The groups are shells around one centre, one inside the other: the same stretched ball of 5 dimensions in 10 sizes.
(in the rows, 128 means zero)
Known rows, each followed by its group:
[119 125 128 108 150 104 138 150 123 122 119 125 109 114]  H
[147 143 132 131  97 165 131  88 127 138 126  80 122 136]  K
[128 127 118 108 132 139 135 110 127 122 132 116 111 123]  H
[134 102 169 159  75  93 125 101 118 103 136 112 193 136]  Q
[105  94 149 128 147  48 133 168 117  99 125 162 161 115]  V
[138 152 118 133 140 158 128 133 128 156 115 118 124 137]  N
[125 128 141 130 115 104 144 108 123 128 105  87 104 138]  S
[114 134 133 141 139  82 151 121 124 144  81  97  89 156]  V
[ 92  81 152 158 147  15 135 157 117 100 112 183 185 145]  Q
[145 157 101 111 142 197 124 119 132 153 133 117 112 125]  H
[155 174  92 122 130 229 125  90 136 173 126  95 100 145]  S
[138 162 110 126 150 164 133 133 130 166 105 107  98 139]  N
[129 115 134 123 131 124 120 142 123 113 146 150 168 112]  C
[137 115 153 113 107 119 125 138 119 103 146 113 154  97]  A
[136 143  95 125 133 185 128  83 133 147 132 124 118 150]  V
[105 130 125 137 160  70 151 136 124 143  80 118  88 156]  U
[136 121 124 127 109 156 124  89 127 120 146 123 152 134]  N
[129  90 131 109 115 135 113 116 123  82 182 169 195 101]  S
[145 134 147 148  97 142 124 113 123 134 129 103 161 134]  G
[128 120 133 115 144 120 122 163 122 118 140 150 156 104]  K
[125 152  73 101 186 183 131 127 135 157 124 153  89 137]  Q
[132 149  95  89 168 172 131 142 131 143 131 131  90 110]  A
[111 118 107 124 167 111 132 137 127 129 123 167 133 138]  G
[134 132  89  87 161 189 119 128 131 125 161 160 128 105]  Q
[133 152  97  95 155 172 138 118 131 146 121 106  73 123]  H
[ 97 104 110 123 168  76 142 127 126 117 113 165 118 146]  U
[140 121 159 154  97 116 121 131 120 123 132 118 185 128]  U
[122 168  85 110 188 156 145 139 133 175  88 116  50 145]  K
[125 113 148 146 108  97 132 113 121 117 123 118 156 139]  C
[121 125 134 111 131 101 145 124 123 120 111  97  93 122]  S
[155 146 134 109 113 181 118 136 125 131 149 102 141  97]  V
[ 95  88 125 132 153  56 138 125 123 101 122 172 148 144]  A
[155 161  94 107 125 231 122  86 134 153 145 102 108 129]  V
[136 153  87 104 155 192 131 105 134 152 128 122  91 134]  H
[147 115 150 126  91 149 115 116 122 105 162 121 184 106]  N
[132  82 167 135  87  97 112 128 116  77 172 154 226 102]  K
[128 114 113 112 135 150 121 116 127 112 156 156 156 118]  C
[139 154 103 105 139 179 135 106 131 148 122  97  84 128]  C
[105 106 112 100 165  95 138 137 125 107 130 158 114 119]  A
[122 136 141 146 131  91 143 133 123 144  90 100 111 147]  G
[117 109 162 132 130  56 136 167 116 110 113 125 147 113]  K
[129 118 116 120 123 148 127  95 128 117 146 135 143 133]  G
[117 154  90 115 175 140 147 120 132 162  90 116  58 153]  N
[143 134 155 123 106 128 128 140 120 124 129  91 138 106]  A
[ 97 112 104  98 185  83 145 148 126 117 115 161  92 125]  S
[105 104 118 125 159  87 133 138 124 114 126 169 143 134]  C
[154 136 120 118 104 200 114  96 129 127 162 119 160 117]  U
[144 130 141 130 115 147 117 141 123 126 144 128 171 112]  U
[120 156 102 122 170 130 146 134 130 164  87 111  68 148]  G
[126 118 106  80 154 153 126 134 127 107 159 151 123  95]  Q

New rows, each followed by its group:
[120 165  90 108 176 145 152 122 133 169  82  95  33 149]  V
[111 136  87 105 180 134 143 122 132 143 109 141  76 142]  N
[114 125 141 146 137  72 145 134 122 136  90 112 115 150]  G
[106 117 131 136 150  69 145 134 123 127  97 131 114 146]  C
[143 120 152 153  88 135 118 108 122 121 141 117 188 133]  U
[ 95  90 128 140 145  54 141 114 123 105 116 163 146 153]  K
[123  79 156 130  96  92 118 114 118  75 167 156 208 111]  K
[123  87 176 146  95  61 124 141 114  87 143 139 204 114]  A
[125 141 125 141 135 118 141 116 127 149  96 103 105 153]  C
[125  91 130 131 118 125 113 113 124  93 170 179 208 122]  V
[121 148  88 104 163 156 146 101 133 150 107 111  59 145]  V
[156 170 111  98 122 210 132 107 131 155 127  67  76 114]  K
[123  88 183 156  89  51 126 140 113  90 134 131 205 120]  K
[134 108 131 109 122 141 117 128 123 101 164 149 171 101]  G
[145 130 116 131 120 182 112 109 129 131 156 146 176 128]  V
[161 169 101 113 119 234 121  93 134 160 140  92 111 127]  V
[148 172 100 118 127 203 137  84 134 168 110  71  71 147]  S
[103  99 110 130 159  94 131 121 126 112 133 183 155 145]  A
[159 187  99 123 127 227 132  93 135 183 109  67  75 145]  Q
[106 132 115 126 170  84 149 143 126 143  87 128  84 146]  G
[117 103 110 138 138 128 121 102 128 115 147 178 177 148]  S
[118 107 126 122 145 109 124 142 124 110 143 166 164 119]  C
[119 142 112 122 150 120 148 114 128 147  94 102  75 148]  G
[119 157  93 110 171 140 150 119 132 162  88 102  47 149]  U
[ 91  89 155 145 145   8 147 153 116 103  96 147 141 142]  S
[127 119 145 147 123 102 126 139 122 126 123 136 166 134]  C
[127 124 147 115 136 100 131 166 120 118 125 123 135 102]  K
[142 116 139 126 101 151 117 111 123 110 158 130 178 115]  C
[116 136 100 109 176 129 136 144 129 141 115 147  99 130]  G
[129 146 128 123 138 122 143 131 125 146  99  91  88 133]  C
[146 130 138 103 117 158 119 141 123 115 155 117 149  91]  V
[ 96  99 116 117 171  68 139 145 124 109 121 174 130 132]  U
[110 144  92 120 173 124 149 112 132 156  89 122  64 160]  A
[145 149 139 127 116 149 130 132 124 143 118  89 122 121]  H
[134 136 134 130 116 130 137 110 125 135 114  94 115 136]  C
[101  87 151 140 140  36 135 153 117  97 121 165 170 129]  N
[144 172 103 112 138 188 140 105 132 168 103  72  61 138]  U
[164 152 113 114 102 232 112  91 131 140 163 106 149 116]  S
[131 134 137 158 126 119 127 131 124 146 111 129 158 150]  K
[150 162  98 123 136 210 121 108 133 161 133 117 122 136]  V
[132 129 104 116 132 168 127  93 130 129 142 133 129 136]  G
[146 113 160 145  87 133 113 126 120 109 155 127 206 114]  A
[119 156  86 103 172 150 151 108 133 159  93 102  41 148]  K
[147 165  84  99 154 221 125 113 135 160 135 117  93 124]  A
[128 104 138 119 122 121 119 135 122 100 157 153 178 107]  C
[144 105 142 137  87 155 109  96 124 101 173 143 210 120]  K
[108 128 110 121 164  98 146 127 127 137  99 130  89 146]  C
[102 117 121 145 154  73 145 120 125 134  93 140 115 163]  U
[138 137 149 148 120 119 126 149 122 141 115 114 156 129]  K
[143 146 116 110 137 176 122 134 128 139 139 122 129 113]  H
[137 113 159 145  92 114 123 118 120 112 139 116 181 124]  H
[108  94 146 136 124  62 138 121 120 100 123 140 152 136]  N
[121 117 124 102 144 117 133 137 124 111 136 134 123 109]  H
[119 114 110 122 131 133 133  88 128 118 136 138 130 144]  K
[123 133 155 156 120  74 144 134 120 141  84  91 119 149]  K
[118 118 142 163 131  83 131 134 122 134 106 142 164 155]  V
[119 146  97 101 166 139 147 120 130 147 103 110  60 136]  N
[126 126 152 135 122  90 138 143 120 127 108 104 128 126]  H
[106 134  98 107 191 107 142 158 128 142 103 152  86 132]  K
[128 153  73 109 169 191 133  98 136 158 123 137  87 149]  K
[122 109 167 159 100  64 137 123 117 115 109 107 160 142]  V
[118 112 147 152 128  80 130 141 121 122 117 144 168 139]  H
[104 103 149 143 140  43 142 147 119 113 103 139 141 138]  G
[103 116 114 132 162  84 143 126 126 130 104 149 114 153]  H
[134 104 129 109 120 146 114 124 124  96 172 158 182 101]  U
[150 156 117 135 106 190 129  82 131 155 123  84 116 147]  K
[133 113 160 153 100 100 122 132 119 116 132 127 188 128]  G
[143 113 147 139  98 142 112 120 122 110 160 139 201 116]  N
[148 140 146 139  96 150 126 113 124 136 127  90 146 128]  G
[131 111 145 148 117 115 116 137 121 116 143 155 198 127]  A
